There are 9 hidden switches. A switch that is on adds its own fixed numbers to the row, and there is some noise. The rows also spread widely along 15 directions, which tell nothing about the answers.
Known rows, each followed by its switches (1 for on, 0 for off):
[-13  -3  18  -7  -6   2  -2 -11   4   0   6  -7  -7  -7  -3 -13   1 -11
  23   0  -9   2  14  18 -22   8  15  11   1   6   1   5  -5 -16  11  -5
   3   0]	0 0 1 0 0 0 0 0 1
[ -5   5   2  16  -3 -17  -5  -6  -6  -5 -18   7  -8  12  -2  -3  -8  -8
  12   6  -2  -6   0   1  -5 -19   0   2  15  -9   6   1 -15 -19   7 -12
   3   4]	0 1 1 0 1 1 0 1 1
[ 14 -12   3  17  -3   2 -17 -15   3  -8   2  13 -10   0   2  -2  -1  16
   9  16  12   7   5   6  -3 -12  -5   5  13   4   4  19   6 -13   6   8
   3  12]	0 0 1 1 1 1 1 0 0
[  6  -6  -2  25   1 -10  -7   3  -3  -7  10   4 -13  24  -8   3 -12   5
  -1  12  10  -4   3 -16  -7  -6 -11 -10   4  -8   0   5   7 -16 -12   7
  -8  19]	0 0 0 0 0 0 1 1 0
[ -8  10   2  12   0  -8   5  16   5  -4   1  -2  -4  -4  14   1   1 -10
   5  -8 -10 -17   3  -3 -22  -4   3 -11   8  13  -4  -3   9   2  -2   1
  -9   7]	1 1 0 0 1 0 0 1 1
[ 10 -13  -8  24  -3  13   1  -9   4  -5 -17   3   5  -7   2  -9  -4   5
   8   0   0   3  -2  -7 -14  -6   0   1  12  14  18   0 -12   7 -15   3
  -7  -4]	0 1 1 1 1 0 1 0 0
[-21   9  13  -1  -3  -8  -6   3  -7   1   5  -8   1   7  -9  -8 -10 -10
  18   2  -4  -5   5   6  -9   2   2   7   2   1   4   0 -21  -6 -12 -16
   7  -7]	0 0 0 1 0 0 0 0 0
[ 21  -1   1  23 -12  27  -7   8   5  -6  12   1  19  -8  -4  -4  13  -2
  14   0   8  -6  -3  -6   8  -6  -4  -9  19  28  17   1   8  12 -10  13
   0  -6]	1 0 1 0 0 0 0 1 1
[  9  -5   0   1  11  -2  -9 -25 -14   8  -2  10 -18  -2  -6  -3   5   2
   7   0  11   0   6  -5  -3 -17  -6   4   4  -8   1   7 -13 -18  -6   1
  -3  19]	1 0 0 0 0 1 1 0 1
[ 10   0   3 -14  -3  22   3   3   4   1  20   2  11   2 -14 -19   6  -1
   9  -1   5  17   7  -1   2  25   3  11   4  20   4  -8  -1   6 -10  -1
 -15  -4]	1 1 0 1 1 0 1 0 0
[  4  -4   7   8 -14  -2  -4  -8   8  -8  11   4 -13  -4  -6  -8   6 -12
  20  -2   1   0  11  28 -10  -9   6   1  14   8   6  14  -3  -9   9   5
   3   3]	1 1 1 1 1 1 1 0 1
[ -4  -3   5  14 -13   8   0   2   9  -1  -8  -1  12  -4 -10  -9   1   9
   1   7  15   1   0  -1  12   5   1  15   5   6  11  -5  -8   8  -3  -2
  -1  -3]	0 0 0 0 1 1 0 0 0
[  8   6  -1 -15  -4  16   9  19   4  -6  21  13   3   9 -15  -6   6  -1
  -3   3   8   6   1  -8   3   8 -14   4   2  18  -1 -18  -5  -2  -6  -3
 -12   7]	0 0 0 1 1 1 1 1 1
[  1  -4  12   4  -8  24  -9  -3  -5   5  17   8   6 -10 -18 -14  -1  -3
  14  14  11  -8   3 -11   0  -1 -13   6  10  16  11  -6 -13  -5 -10  -5
   8   2]	0 0 0 1 1 0 1 0 1
[  0   4 -13   0   3  -7  -9  -1 -10  -7 -22   9  -3   8   2   3   2  14
  -1   3  13   5  -9  -1  12 -21 -12  11  -2  -8   2  -4 -19  -5  -4  -9
  -8   8]	0 0 0 0 1 0 0 0 1
[ -6   7   8   5  -3   1   0  -9  -2   0  -8   6  -7 -13  -1  -9   9 -17
   9   5   7  -4   3  21   8  -3   5   9  19 -10  -5   1  -4 -12  20  -9
  11   0]	1 1 1 0 0 0 1 0 0
[ -3  15   0  -4   3  -9   1 -10  -7   5 -26   2   4  -3  11  -6   4  -2
  -1   0   4   0  -3   4   5   0  12  17  12 -11   2  -6  -9   1   8 -18
  -6  -2]	1 1 1 1 1 1 1 1 0
[-10   3  10   6  -3  -2   4  28   3  -4  26 -10 -11  15  -6  -1   6  -7
   3   6  11  -6   3   4  -6  20  -9  -3  -2  -2   0  -6   3  -1  -7   2
 -19   9]	0 1 1 1 0 0 0 1 1
[ 20  -3   4   2  -4  14 -20   3  -4  -4  22   4   5   5  -6  -5   6   6
   4  12  12   1  -3  -5   7   4  -6   0   8   7  13   7   9  -2   1   4
   3   2]	1 1 1 1 1 0 0 1 0
[ 17   7   1   5   7  16  -3  14   3   0  14   3   9  -3  11   0   4  11
  -1   0   3  -7  -4 -19  -5  19  -5  -3  11  28   8   1  17  16  -9   4
 -10  -1]	0 1 1 0 1 1 1 0 0
[ 13   7   3 -13  -2  -2   7 -11   5   9  10  -4   7  -6  -3  -9  13  -6
  -3 -10   1  -2   2  16   6  14  16  -5   8   2   1   6  19  10   7   9
   7  -2]	0 1 0 1 0 0 0 0 0
[ -8   1  12 -25   1   8  -6   3  -5   8  10  -8  -7 -11  -2  -1   8  -2
  -3   0   7  -2   3   3 -14  16   1  17 -12   0   8  -5 -14  -3   8  -8
  -3   5]	0 0 1 1 1 1 0 0 0
[  6   6  -3  -2  17 -11  14  22   6  -9   8   5 -11   3   5   1   9 -19
   3  -9  -8   2  -1   9  -1  22   0 -11  15   1  -3   3   4   1  12  -4
 -11  -4]	0 0 1 0 0 1 0 1 0
[  0  10 -12  -4   8  -8   8  10  -7 -12 -12   8   2  18  -8 -12   5  -3
   5  -2   4  10  -6   7  22   6  -2   9  10  -5  -2 -11 -20   2  -4 -18
 -19  -9]	1 1 1 0 1 0 0 1 1
[ 10  24  -5  -6   2 -21  -2   5  -5  -3  -9   4  -4  30  18  12   0  -5
  -5 -10  -4  14   7  -3 -12 -11  11  -3   5  -3  -9  -7  12 -16  10   0
 -19  17]	1 1 1 1 1 1 0 1 0
[ 10  15  10 -10  -3  -6  -8   9   2   2  27  -8  -4  -3   5   3   9 -18
  10 -15  -8 -11   6  14 -13   9  12 -11  11  15   6  14  13   5   8   7
   5  -2]	1 1 1 1 1 1 0 0 0
[-20  -7  11  18 -11 -14  -5  -2   1  -1 -14  -2 -18  13  -7  -1  -7  -1
   6  11  17   8  11   2  -2  -7  -1  17  -3 -23   1  -6 -16 -22   9  -6
 -14  20]	1 0 0 0 1 1 0 0 1
[ 12  -5  -6  -2  -8   4   0   1   2 -17  -9   9   4  15  -8   0  -4   5
   1  -1  -2   9  -7  -2   0 -11  -4   4  -1   6  17  -8 -10  -6   6  -2
   6  -5]	0 0 1 0 0 0 0 0 1
[ -7  -2   7   5 -10   7   5   3   7   2 -17  -7  -2 -11   6  -6  11  -7
   4   1  12   5  -2  13   1  11   7  14   4 -10  12  -8  -3  -2  20  -6
  -8   0]	0 1 1 0 0 0 0 0 1

New rows, each followed by its switches (1 for on, 0 for off):
[ 15  16  -3 -17   1   0   0   4  -4   6   3  -3   8  -4   6  -2  18  -8
  -8  -9  11   2  -7  10  17  12   9   0   7  -8   6  -1  13   9  12  -2
  -3  -3]	1 1 0 1 0 0 0 1 0
[  6  18  -7  -7  -4 -25  -3  -1 -10  -4  -7  -3   0  23   3   8   0   8
  -8  -8   0 -13  -8   3   1 -17   6  -1  -1  -4   7   2  -2   5  -7  -3
  -1   3]	0 1 1 1 1 1 0 1 1
[ 11 -10  -1  14   1  -7 -12  -7  -2  -4  -7  -1 -19   5   9   3  -6 -13
  25  -8  -7  12   9   5 -32  -9   4  -3   7   2  20  16 -13 -17   2   0
 -19   9]	0 0 1 1 1 1 1 0 1
[-16  23  13 -20   0 -26 -14   8 -12   5   2  -4 -15  17  13   4  -4  -8
   6   2   0  -2   4   9 -13  -1   3  10  -3 -14  -3   3  -1 -22  16 -21
  -6  14]	0 1 0 1 1 1 0 1 1
[  4  21   1  -7   3 -18   0  -1  -5   7   0   0  -6  22  12  10   5  15
 -20   3  17   2   3  -7   5   1   4   8  -5 -13 -20  -6  25 -10   4   4
 -18  29]	0 0 0 0 0 1 1 1 0
[-10  -2  11  25  -5   1   6  -3   8   5 -16   0  -3 -19   6  -3   0  -8
   2   4   0 -16   5  -4 -17  -5   5  -1  16   4   2  -5  -2  -4  10   3
   8   6]	0 1 1 0 1 1 0 0 0
[ 11  -2   0  -2   9   1 -11   3  -5  -2   8   2  -8  21  -3  -3  -1  12
   4   6  14  18   4  -8   4  22  -3  14  -1  -1   4   3   0  -7  -6  -3
 -28  11]	0 0 1 0 1 1 1 0 0
[  3  23   2  -8   0 -14 -12  -5 -15   1   7   4 -13  13   3   3  12  -4
   5   3  16  -6  -1  22  20 -11  -3   5  11 -13 -12   8   6 -14  10  -5
   1  12]	0 1 1 0 0 0 1 0 1
[ 17   2 -14  -6  -5   3  25  -8  11  -6 -13  14   8   9 -14  -4  11   9
 -15 -12   4  11  -1  -1  11 -13   2   0   2  12  -4 -20  -1   5  -3  14
  -3   7]	0 0 0 0 0 1 0 0 1
[ 13 -18  -1   0  -5   4   9  -8   7  -8   9   4  -3   8 -18  -9  -2  17
 -16   7   3 -11  -2 -16 -10   7   2   4  -8   5  14  -7   5   5  -5   9
  -1   6]	1 1 1 0 1 1 1 1 1
[ -1  17   5  -1 -17 -25  -4   7   0  -9  -1  -4   6  35  -4   4 -12  -4
   5  -2  -2   1  -3   9  11  -5  11  -1   3  -8   7   0   9  -7   9  -7
   7  -3]	0 0 0 0 0 0 0 0 1
[ -4 -12   6  -5  14  -9  -8 -19 -12  10   4  -7 -27 -10  -8 -11   6 -15
   8   3   4  -6  10   9 -21  10   7   5  -2 -21   0  11 -14 -21   6  -5
  -9  14]	0 1 1 0 1 0 0 1 0
[  5   7   3   4   9  -5  15  20   6  -8   2  21   1   3  -2  -2  -8 -19
   1   3 -14  -9  -3 -20  -4   6  -8 -17  22  10   1 -14   3  -9  18 -11
   9  -3]	0 0 0 0 1 1 0 1 1
[ -2 -20   4  21   4  -5  -5 -16  -1  -4 -12   0 -15   4  -4 -14   0   3
  12  14   8   8   3   2  -4   4   2   9   6 -19  10   8  -8 -16   5  -5
 -10   6]	1 1 1 0 0 0 0 1 1
[  2   5   4   7   1 -12  -4  21   2  -7  20  -4 -17  15  -6   7  10  -4
   0   3  19   1   1  17  20  20  -7   0   5 -13  -2  10   7  -1   8   5
 -12   8]	0 0 1 0 0 1 0 0 0
[-14  16  20 -22  -5 -10  -6  12  -7   4  26  -3  -9  14 -12   3  -1  -6
  -1   5   5 -14   4   2   0   7  -6   7  -7  -3  -3  -4   0 -13   9  -9
  11  10]	0 0 0 0 0 1 0 0 1
[  6   1  14 -10 -13  -3 -14 -24  -3   8   2  -8  -7   6  -1  -5  -2  -7
   8  -1   3   8  13  10 -19  -1  22  16  -1  -6  10   7   3 -19  14   1
  -1  12]	1 1 1 1 1 1 1 0 0
[ -5  -3   7  -2  -9 -18 -12  -2   0  -7  13   1 -11   8 -17  -7   0   3
   6  10  11 -10   0  18  11  -2  -1   8   1 -10   6  14  -6  -8   7  -7
   9   4]	0 0 0 0 1 1 0 1 1
[ 10   6 -11   3   6  -6  -1  13  -3 -11  -4   3 -10  16   9  11   8   9
 -12  -5  10   8  -5  -1   4  -5  -8  -1  -3  -6  -3  -4   6  -2   2   7
 -16  12]	1 1 1 0 0 0 0 0 0
[-18   1  -6  10  -7 -10  12  15  10 -15 -14  -2  -4  10  -3  -1   2  16
  -5  -3   8   6  -3  10  -2  -3  -7  14  -8   3   0  -8 -16   8 -14  -3
 -12   1]	0 1 0 0 0 1 0 0 0
[ 17  -4  -2   3  -2   7  -7   2  -2 -11  18   8  -7  16  -9   2   3  14
 -10   8  10  -2  -2 -14  -6  -5 -12   1  -3   8   6   0   7  -7  -6  10
  -1  13]	1 1 1 0 0 1 1 1 0
[ -4   9  -3  11  17  -2 -14   2 -12   6  -4   7 -20 -16  15   0  15  -7
  17  -4  15   1   6   9   0  -7 -12   6  16  -1  -9  12 -13  -7  -6  -6
 -21  15]	1 1 0 0 1 1 1 0 0
[  9 -16   4   4   5  -4  -5  -9   8   1  -2   7 -15  -5   3  -9   2  -1
   9   5   5  18   8   9 -10  13   3   4   9  -9   9  14   3 -14  19   0
  -7   9]	0 1 0 1 1 1 0 0 0
[  2   6  13   5 -16   9  13  -3  15   9  16  -5   2 -11 -12 -11  20 -16
   2  -3  17  -1  16  18   8  15  17   6  13   4 -14  -5  17   1   7  15
  -9  12]	1 0 0 0 0 1 1 1 0
[ -8 -10   6  10 -13  -3  -3  13   7  -6  12 -14 -14   2 -11  -2   1 -10
   4   3  17  -4   3  19  -2  18   2   7  -3 -13  14   4 -10   4   2   1
 -13   2]	0 0 1 1 1 0 1 0 0
[ 17   2  -8  -7   5 -21  -4  -7  -3   4   3 -10  -5  19   5   7  -5  10
  -9 -14  -4  -1  -1  -7 -16   5  12  -8  -8  -1  15  11  10   8 -10   9
 -11   8]	0 1 0 1 1 1 0 0 0
[ -6  10   3   6  -3 -13  12  23  13 -15   8  10  -2  10  -7  -9  -1 -13
  15  -4  -8   0   3  15   6  10  -3  -6  20  14  -3   0  -2   1   5  -8
  -2  -9]	0 1 0 0 1 1 0 0 1
[  4   9  -7  -7   5 -15   1  16   2 -14 -14  11 -11  18  13   9  -2   3
  -8  -3  -1  14  -6   3  -1   2  -4   6   3  -6   0  -5   0  -9  21  -8
 -10   5]	0 1 1 0 1 1 0 0 0
[  5  13  -9  -8   1   1  -8   2 -14   2   1   6   0  -2 -11   1  13  -2
  -1  -6  15  -7  -4   2  13 -19 -11   6   3   4  -2  -4 -23   0 -13  -3
  -3   7]	0 0 0 0 1 1 0 1 0
[  7  -1   3  -4   7  -2 -10  -4   0  -3  -5   5 -10  -4  13  -6   4  -3
  21  -4  -7  12   5  10 -16   4   5   6  10  10  10  13  -4 -11  14  -8
  -9   1]	0 1 1 0 1 1 0 0 1
[ 11  -5  -4  15  -6  -4  -1   1  -3  -9  -4   7  -7  16 -17   0  -4  -9
   6  -3   3   1   0  -6   1 -14  -5  -4   9  -2  17  -4 -19  -9  -1   2
  -2   3]	1 1 1 0 1 1 0 0 1
[-23   6  19   2 -11  11   3   6   7  -1  23  -2 -12 -15  -8  -7  16  -7
  12   6  13  -6  17  26  -7   1  -3  16   5  13 -18   0  -7  -6  -2   5
  -1  12]	1 0 1 1 0 1 1 0 0
[  6  -3  12   7 -14   5  -7 -14  -3   9 -12 -10  -5   8   3   5  -6 -14
  -4   3   6   4   9 -15 -26  -5  17   9  -4 -17  11 -11   7 -27  18   3
  -8  20]	1 0 1 0 0 0 1 1 0
[ 15   3  -6   3  11  -2   6   8  -4   0   6   9  -7   4  -8  -6   2 -26
  13  -7  -3   6  -1  -1  -4   9  -6 -12  20   0  12   3 -13  -7  -3  -8
  -8  -4]	0 1 0 1 0 1 1 1 0
[ 27  -2   9   5   4   4 -10  -6   0   8   7   8   1  -3  -2  -7   2 -20
  14   4   1   9   2  -1   7  19   7  -9  28  -2  19  11  10  -9  24  -2
   6  -4]	0 1 1 1 1 1 0 0 0
[ -1   3   9  10   6   3 -21   2 -11  -1  17   5 -18 -11   2  -1  11  -5
  13  11  13 -13   2   8  -2  -6 -14   5  13   1   0  17  -5 -13   1  -5
   4   9]	1 1 1 0 0 1 1 1 0
[  4 -18   4  -3 -10  12   4  -4  11  -2   4  -3   1  -2 -13 -12  -5   5
  -6   3   4   5   3  -7 -13  19   8  13  -9   2  17  -9   0   1   3   2
  -6   1]	1 1 0 0 1 0 1 0 0
[  8   3   1 -17   8   2   4  -5  -3  -2   6  13  -8 -15  -2 -11   9 -19
  13  -9 -12  -4   0  10 -10   0   0   0  13  10   7   5  -9  -8  11 -12
   8  -6]	1 1 0 0 0 1 1 1 1
[  6  14   1  11  -8  -8  15  -9   0   9 -30  -3  13  11  -2   2  -4 -14
 -10  -8   0  -2  -2 -12   3  -6  17  -1  13  -9  10 -20  -2  -2   9  -1
   3   0]	0 1 1 0 0 1 0 0 0
[  7  -1 -13   3  24 -23  -4  -6 -11 -12  -6  12 -15   2  -3  -2  -3   2
   4  -2  -3 -13 -10   8  15  -1  -5  -2  14  -9   6  19 -18   9  -5 -13
   5 -11]	1 0 1 0 1 1 1 0 0
[ -6   0  14   5 -10   2  -6  15  12 -12  18   2  -5  -7   3  -8   9  -1
  14   9   3  -5   3  21  -1  11  -2   5  12  11   5  11   7   1  13  -4
   3  -4]	1 1 1 1 1 1 0 1 1
[ -2  -6   8  11   8 -21  -3 -15   5  -3   7   1  -8   9  -2  -8  -5  23
   2  12   2  -7   7   7   0   9   8   2   7  -1  -7  19  12   3  -6   6
   3   5]	0 0 1 1 1 1 0 0 0
[ 12   8   5   3  10  11   7  -2  -5  10   4  19   2  -8  -9  -6   7 -19
  -4   6   4  -7   1 -15  11  -2 -11 -13  25   2  -8 -13   5 -14  12   2
  16   7]	0 1 0 0 0 0 0 0 0
[  8 -18  -6  -2  -7  -1  -5  -5  -2 -10  -5  -1 -11  -4 -12  -4   0 -11
   7  -5  -1  -1  -7  12  -9  -8   0   1  -1  -9  32   5 -26  -2   9  -4
   6  -9]	1 1 1 1 1 0 0 0 1
[-18   0   5 -17   6 -18   0  -9  -8  -1   4  -1 -18   8 -15 -10  -9  -3
   1   5   0  -5   8   9  -9   7   3  15  -9 -14  -9  -1 -19 -15  -2 -15
  -1   7]	0 0 0 0 1 0 1 0 0
[ 13  -5   8   9  -9  10 -11  -5  -2   8  13  -7  -3 -11  -3  -7  10  -8
  12   3  14 -12   0   6  -4   8   4   1  11   3  22  13   2   4   0   2
  -5   2]	0 1 1 1 1 1 1 1 1
[  8 -11   1  12   3  -9  -1  14  10  -7   9   0 -22   1   1   1   8 -13
   3   1   6   4   4  12  -9  17   0  -5   8 -10   5  11   7 -10  20   6
 -17  11]	0 1 1 0 1 1 0 1 0
[  2   3   5  12 -16   4   8  -8   7   1 -18  -1   7  -3  -6  -8   7 -18
   8  -3   4   8   3  13  -1  -6  13   6  16  -3  12  -7 -10  -7  11  -3
   2  -3]	0 1 1 1 0 1 0 1 0
[-12 -14   4   0   1  -2   4   1   8  -4   0   1 -13   3  -3  -4   0  23
  -6   8   9   2   6  -6 -15   6  -6  15 -14   2  -3  -5  -4  -5  -3   3
 -15  18]	0 0 0 0 1 1 0 0 1
[ -1  -5  -3  10  -1  -8 -13  16   4 -19  -1  13  -9  25   1   3  -8  24
   2  16  14  22   0  -3   5  -1 -19  12  -2  -2   4   4  -6 -11  -1  -5
 -13  11]	0 0 0 1 1 1 0 0 0
[ 20  -1  -3   8   0  -3 -10 -29  -6   8  -3  -2  -4   6  -3  -7   9  -2
   6   0  15   7  11   8   5  -4  19   5  10 -10  -6  10  10 -12   0  11
 -18  18]	1 0 1 0 1 0 1 1 0
[  9  20  -1 -22   2 -19  -3  -2 -13   7  -4  -4  -9   8  10  10   4 -18
 -11 -13   0  -7  -3   4  -8   0  14   2   0 -17   5  -2   2  -8  19  -9
  -5   8]	1 1 1 1 1 1 1 1 0
[ 10   2   3  -5  15 -15  -4 -15  -7   9   8  -3 -11  12   4  -1  -1   2
  -3  -4  -3  -1   7  -9 -11   8   9  -8   0  -8  -4   8  17  -9  -2   7
  -5  15]	1 1 0 0 0 0 0 0 0
[  5  -4  12 -14  -9  22  13 -10  12   3  16   7  -2  -7 -10 -11  21   8
  -7   3  10  10  14   6  -8   3   2  11  -2  15 -11 -14  10  -7   9  19
  -3  19]	1 1 1 1 0 1 0 0 1
[  9 -12  12  13  -1  14 -16   8   5  -4  17   3  -1  -7  -4 -12  -6 -18
  35   3  -8   5   8  -3 -18  12  -4  -8  17  21  22  14  -4 -11   3  -5
  -1  -7]	0 0 0 0 1 0 0 0 1
[ -2   3   1  11  -6  -3  -7 -15   1   0  -8  -6  -5   1   9   3  10  25
  -3   0  12  -1   5   6 -11 -17   5  12  -5   8  -5   7   7  -1 -11  15
  -6  18]	0 1 1 0 0 1 0 0 0
[ 13  -7  -4  14  -5   4  15  -4   6  -5 -11   6   5   6 -15  -9  -8 -20
   0  -3 -12  -3   2 -15 -18  -5   9 -12  12   7  11 -16  -8  -9   3   4
   3  -2]	0 1 1 0 1 0 0 1 0
[ 11   6  -9 -10  -7  -5   5  -6  -3  -1  -4  -3   5  26  -9  -3  -6   8
   1 -14   0  11   1  -8 -11  -5   6   6  -9  11  15  -9 -12   5 -24  -1
 -20   5]	0 1 0 1 1 1 1 0 1
[ -7   4  -1  -1  -2  12  -6  27  -9   0   7 -10 -10 -13   6  11  11  -5
  -3 -11  13 -21  -9  -6 -13   2 -15   7  -9   7  22  -8 -21  14  -9  -5
 -16   4]	1 1 1 0 1 1 1 0 1
[  2   4   4  22  -9   7 -11  15  11  -7   8   1  -8 -23  15   6  17  -9
  16  -5  12  -9   4  25   0  -4  -1  -1  21  16   1  18   9   7  12  10
  -5   4]	1 0 1 0 1 1 1 0 0
[ -1  11   6  12  -3  13  20  16   4   7   5   3  13  -4 -12  -5   6 -15
  -4  -4   4  -9   1 -17   7   8  -6  -9  17  14   5 -22  -6  13 -11   3
   3  -5]	1 1 0 1 0 1 0 0 0
[  8  21   4   9  -5  20  -6  18   0   4   2   2  15  -7  18   2   8  -5
   9  -4   2  -5   0 -14 -14   0  -1   2  16  32   3  -8   9   5  -4  -2
 -13   4]	0 1 1 0 1 1 1 1 0
[-14   7  -4   2   4 -27   4  17   1 -10  -6   4 -22  14   1   3  -1  -9
  -2   0   5   2   1  17   4   2  -5   0   3 -20 -13  -1  -6 -12  13  -8
 -11  10]	0 1 0 0 1 0 0 0 0
[  5  10  14   5 -11  -8   0  -5  -1   9   1   0   0  13  -8   1  -4 -14
 -11   9   5 -11   8 -13  -6   0  12  -3   9 -10  -2 -12  15 -21  21   4
   7  17]	0 1 1 0 1 1 0 1 0
[ 22   4  -3 -13 -10  22  -6   5  11 -10   7   8  11  -4   6  -6  23  13
  -2   2  11  19  -3  16  10   5   2  11   5  17  -1   0  22   0  18   8
  -4   2]	0 1 1 0 0 0 0 1 0
[ -1  -9   3   4   8  -7  -6  -7   6   0  11  -1 -11   4   1 -10   6  22
   2  12  16   9   9  11   5  18   1   8  -1  -6 -12  14  14   0  -5   8
 -17  15]	0 0 0 1 1 0 0 0 0
